The rows are grouped in 3 ways, from coarse to fine. Each group lies inside one group of the grouping before and may be the whole of it. The rows also spread widely along 14 directions, which tell nothing about the answers.
Known rows, each followed by its group in each grouping:
[-18  24  -2  -3   5 -13  35 -48   9  19 -25  24  -8  -1 -14  21   9 -31
 -27 -19   5 -37] | pazez J752 J937
[ 15  13 -14 -14 -15   6 -52   8  -4  13  29  13  33 -39  31 -17   2  13
  47  -6 -15   6] | rimeg J113 J835
[ 30  -8  26  12 -20  -4 -13   1   4 -18  30  11   1  -5   8  10 -27 -14
  13 -38 -22  -5] | rimeg J807 J289
[-14  -2 -23   0   9  34  13   7  58  17 -10  45  43 -20  -8  20 -26  50
 -34  27  14  13] | pazez J238 J694
[ 50  19  -9  47  15  79 -10 -14  41  35  -7  35 -15 -19 -17 -13  -3 -22
 -10   4 -20 -15] | rimeg J807 J829
[ 12 -28  41  19  -5  27  27 -31  31 -18   1  26 -23  16 -34 -11   6 -20
 -74 -36 -17   5] | rimeg J113 J253
[ 26  -6   4  -6 -23  35  12   7  44  -1 -33 -37  20  15  -5  -7  -5   6
  33 -30 -49  22] | rimeg J10 J885
[-18  22 -28   9  -1  36 -34   7  30   6  39  32  -5  -3  14  15 -35 -24
 -14  54 -13  30] | rimeg J255 J608
[-56 -20  14 -21 -36 -12  25  -3  23   7  -4  -1  26  -2 -19 -14  39   8
  -5 -22 -10  32] | pazez J643 J336
[  2 -13  33  18   9  43 -10  44  27   0  43  35 -12 -11 -10  -5 -16 -40
 -25  21  18  41] | rimeg J255 J484
[ 36 -14  22   1  -7  32 -28   0  34   3 -52  30  22 -17   6 -43  28  16
 -15 -11 -12   0] | pazez J238 J936
[-26 -24 -17   4 -52   9   6  -7  75  33 -16  39  24   9  -4  -7   3 -23
 -10 -20 -65  15] | rimeg J255 J484
[-12  -1  -5  37 -37   2 -33 -47  14 -18 -39  16  32  13 -27 -12  12  52
  20   2 -44   5] | rimeg J807 J829
[-19 -21  35   2  -3   2 -24   8  18 -21   6  50  -1   8  -3  -2  -5 -15
 -57  17  -1  35] | pazez J238 J694
[  1  24  14  15  39  22   5  51  18  33  24  46   5  -3 -29  48 -45 -34
   2  15  19  12] | rimeg J10 J885
[  7  15   9   1 -10 -11  -5 -44   8  10  -3  30  -3   6 -19   4  -9   0
 -29 -41 -13 -32] | pazez J238 J936
[ -8  24 -39  -1 -11  30   0  10  47   5 -15   3  -4  19  -3  18 -24  16
  17  22  17   7] | pazez J238 J936
[ 21 -26  53 -14   4   2  35  -1  25 -13 -28  15 -12   8 -15  -9  11 -25
 -57 -48   3  -5] | pazez J752 J937
[-41  -1  -3  -3 -11  19  48  -2  46  36 -30   8  29 -31  -4  -4  48 -27
  23   6  12   6] | rimeg J807 J289
[ 12   3 -32  15 -17  22 -18  -2 -27 -27  13   1 -25  18  12  -4  39  37
  26 -12 -11  23] | rimeg J255 J484
[  7  -8 -48 -23 -25  52 -15 -10  42  17  -2  18   8 -40  45 -49  53  29
 -11   4   2  13] | pazez J238 J936
[-17   9 -40  23 -24  31   5   1  69   4  -5  29  -3  -1  -7   5 -26  15
  17  35  56  -7] | pazez J238 J936
[-33   8 -29 -21  19   9  21  19  17  23 -32  57 -23   8  -1   3  63  -1
 -26   7  47   2] | rimeg J807 J289
[ -7  10 -18   2  -7  48  28  25  43  39  10   6 -13 -13 -29 -24  32  -6
  28 -13  50   4] | rimeg J113 J253
[ -3  22  -8 -18 -18  29  -4 -15   1  10  45 -30  -7  -1  -5  -7  -3   4
  -3 -27 -24  22] | pazez J238 J936
[ 26  12 -34   1  -7  22   2 -15  27  14   9  28  -9 -23  13  -9   8  11
  17 -21  30 -35] | rimeg J113 J835
[-22  18  15   2   9  25  53 -41  44  16 -21 -13  25  -9 -46   9  -7   3
 -13  -6  14 -12] | rimeg J113 J835
[  3  13  20  -5 -14 -27 -12  -6   3  -8  -7   4  12  16 -16  20 -33   2
  16 -27 -15 -13] | pazez J643 J336
[-29 -15   3  -2 -10  28  26   7  31 -27 -11  -6 -15  16  -3  -6  30  -6
  -9  18  22  40] | rimeg J113 J835

New rows. What belongs after each?
[-17  43 -36 -25  20  47  27 -13  46  55 -42  10 -10   3 -21  -9  31  -3
 -17   9  23  -8] | pazez J238 J694
[-10  -9  26  31   5  26  29 -15   4 -15  25   6   7 -12 -20  18  -3  -7
 -13   2   1  24] | rimeg J10 J885
[-16   2 -29 -31  -3  -4  -9  22  15  29  50  62 -18  -5  20  19  -9 -15
 -45 -17  -4   8] | pazez J643 J336
[ -5   1  -7  34 -14  25  15 -43  16  -3  24  22 -23 -10 -22  -4   4   4
 -20  -6  22 -14] | pazez J643 J336
[-33  12 -19 -28 -28 -10 -11 -32  25 -14 -41   2 -13  24  -3 -25  29  13
 -13   5  19  -1] | pazez J752 J937
[  7 -11 -22   0  -1   9 -24  30 -13   6   7  49  11  -8   2   0  27  61
  -4 -18  -1  17] | pazez J643 J336
[ 10  42 -29 -23  13  23 -24   5  30  48 -48  27  -3  10  -7  -5   7  -6
   1  -1 -17 -16] | pazez J643 J336
[-19   3 -26  -4 -35  16  14 -19  69  24 -53   4  34   6   9   0   5 -17
  15   5 -60   4] | rimeg J255 J608
[-29 -36  -6 -20 -36   3   9 -35  38   2  11  34  37 -33  25 -19  27  22
 -49 -16 -30  18] | pazez J238 J694
[  2  29 -24 -20   7  24  -4  11  18  28  26  20 -29  37 -14  32 -32  -8
 -39 -22 -29  15] | pazez J238 J694
[-16   5 -11  10  10  25   1 -18   0  21 -20  39   1  12 -24   0  45  16
 -32  -9 -30  16] | rimeg J113 J835
[-53  -2 -47 -28  -7  31  16  19  58  48  -6  51  16  -5   2  -3  35   3
 -38  21 -10  32] | rimeg J255 J608
[-28  14 -40   1 -19  24 -24 -36  16  22  35  31  20 -24   4 -11  12  27
 -19  15 -28  12] | rimeg J255 J608
[  7   8  36  19  15  21  32   4  29  25 -33  21 -15  -4 -15  14   4 -83
  -8  -4  -6 -11] | pazez J643 J336
[ 17  -4 -47 -23 -16   3   3  -2   8  31  -8  41 -23  15  40  19  28 -20
 -25 -51 -71  -5] | pazez J643 J336
[-41  14  33  -2 -30 -24 -36   6  -4 -12   6  -5  11  12  -9  -4  -4 -33
  33  14  -2  30] | pazez J238 J936
[-17 -12  43 -38 -26 -42 -24  15  -7 -35  36   4  -2  15  19  -1 -13 -35
 -14 -26 -18  31] | rimeg J255 J484
[-26  15 -21   2 -30   9 -22 -37  13 -10 -41  -9   9  32  -6  -4  27  17
  13   7 -62  26] | rimeg J807 J829
[  3  10  31  25  14  66   9  14  11  17  29  -8   2 -29 -11   0  -1 -39
  -4  21  -5  39] | pazez J238 J936
[-77  18  22 -18  -3 -30   9  -4  12  41 -14  34  26  -1 -47   6  18 -23
 -18   3  12  10] | pazez J752 J937
[ 18  28  29 -22   4  16 -36  14 -27  -2  39 -29 -16   8  -3 -12  -2 -29
  20 -24 -23  32] | rimeg J10 J885
[-15 -14  14  -9   4  30   3  -1   8   8 -22  12  35 -15   4  -1  28  11
 -38   6 -49  42] | pazez J752 J937
[-41   2   2  20 -14  35  34 -18  40 -15  31  -7 -17  11 -14  24 -17 -39
 -20  29  -5  39] | rimeg J807 J829
[-41  44  -1 -33  22  28  -6  13  28  44  -5   1  24 -22  -3   7  -1 -34
  -1  45   9  29] | pazez J238 J694
[-13  26 -36 -55  -5 -18 -60   0 -13  15   7  34   1   8  26  -4   9  23
 -28 -10 -27  11] | pazez J752 J937
[-27  14 -30  -4 -47  25   8  24  64  41  29  -5 -16   6 -14 -19  -2 -41
  53  -9  14  12] | rimeg J255 J484
[-30 -22  31 -13 -28 -13  -5  19   6  29   3  26  52 -22 -17 -16  35  15
   2 -38 -29  31] | pazez J238 J936
[ 31  22   1 -31  23  33   1  21   0  14  19 -11   3 -30   9 -16  14  11
  18 -22  31   4] | rimeg J10 J885
[ -3   0 -47 -21  -9  13  18  -6  42  16 -40  40  -6  15  27  16  18   5
 -30 -12 -19  -5] | pazez J238 J936
[ -6   0 -49  39 -29  30  16 -11  24  -1  60  22 -10 -19   3  20 -11  23
  33  -1  23   1] | rimeg J807 J829
[-14 -22  12 -27 -29 -14  -7  25   9  -2  -9   5  41  -2  11  -6  24  13
  20 -30 -38  34] | rimeg J113 J253
[  8   5   8  53   0  45 -27   0  10  -4  -6  29  -1  17 -34   2  -8   7
  -5  24 -33  24] | rimeg J255 J608
[-17   9  37 -19   1 -20  -2 -31   3  -4  12  14  13   0  -1  28 -34 -41
 -49 -10 -45   5] | pazez J643 J336
[ 13   5   3  24  22  17 -19   7   6  -8 -34  52  12   3   0  24 -11  15
 -14  25   1   4] | pazez J238 J694
[-14  24  17 -40  17  40 -10  39  35  57  31  13   4 -16 -19 -12 -11 -43
 -34  -2 -12  31] | pazez J643 J336
[ 29  20  -9  20  19  12 -29   7  -1  58  16  77  20 -45   1  14 -11 -13
   0 -16 -17 -32] | pazez J643 J336
[-34   3  -1  -4 -12 -46  21   8  27   3   4  44  18  -6   5  43 -26 -30
  26  -1  35 -16] | rimeg J10 J885
[-19  15  48  -7  16  -3 -24 -26  13   2 -48  27  32   9 -38  -8   4   0
 -43   7 -27   7] | rimeg J807 J289
[ -1 -12   4  10 -15  40   4  13  18   9 -42  -3  -4  31 -20 -20  54   2
   8 -20 -47  44] | rimeg J10 J885
[-19  16 -37   2 -10  29 -19   1  58  63 -20  58  27 -30 -18 -23  14  16
   1  15  12 -15] | pazez J643 J336
[-37 -15  -1  11 -23 -20  32  -2  -1   4 -14  22   8 -16  23  22  45 -38
  27  -4  -9   9] | pazez J643 J336
[-30  22   2   4  23  47  18  21  29   4 -35   5 -24  51 -48  19   5  -1
 -37  32  12  44] | pazez J238 J936
[-19 -17 -32  -5  -2  13  18  35  24  26  17  53  29 -27  13  17  20  28
   3  -5  14  21] | rimeg J10 J885
[ 26 -16 -11   6 -12  71  19  19  30  11  20 -13 -11 -27  28 -15  21 -23
  -1  -8 -21  32] | pazez J752 J937
[ -9   8 -11   9 -33  28   6   9  73  53 -14  12  40   1 -44  -8 -22   7
  28 -22 -34   2] | rimeg J255 J484
[ -6 -18   0 -42 -26 -23 -18  18  19  10   3  41  -5  15  42   6   8 -40
 -34 -35 -55  21] | pazez J238 J694
[ 38  -5   3   4  18  19 -44  17  -6  -1 -24  59  26  -6   6   4   1  55
 -32  -9 -22   8] | pazez J238 J936
[ -2 -15  -9  -4  -7   4  55  25  34 -14  45  16 -13  15   1  51 -42  -4
 -17 -29  14  10] | rimeg J255 J484
[  9  11 -33  -3  -1  29   0  43  -2  -6  15  -8   7 -21  51  25  11  -2
  66  18   1  31] | rimeg J807 J829
[-36  -3  -6 -31  10  17 -33  22  19  12  19  51   9  -4  20   1  11 -14
 -53  31 -22  55] | rimeg J10 J885
[-26  37 -39   9  15  20  12   8  -7  -7 -16  10 -39  17  14  30  25 -18
  28  44  53   8] | pazez J238 J936
[-17  -8  -6 -11 -17   2  -7  49  17 -21  38   7  -2  18   7  30 -37   9
   9   6   5  42] | pazez J643 J336
[ 27 -12 -32  31 -16  30  64   4  59  12 -20  13  20   4  -3  48 -30  13
  25 -32 -29 -16] | rimeg J255 J484
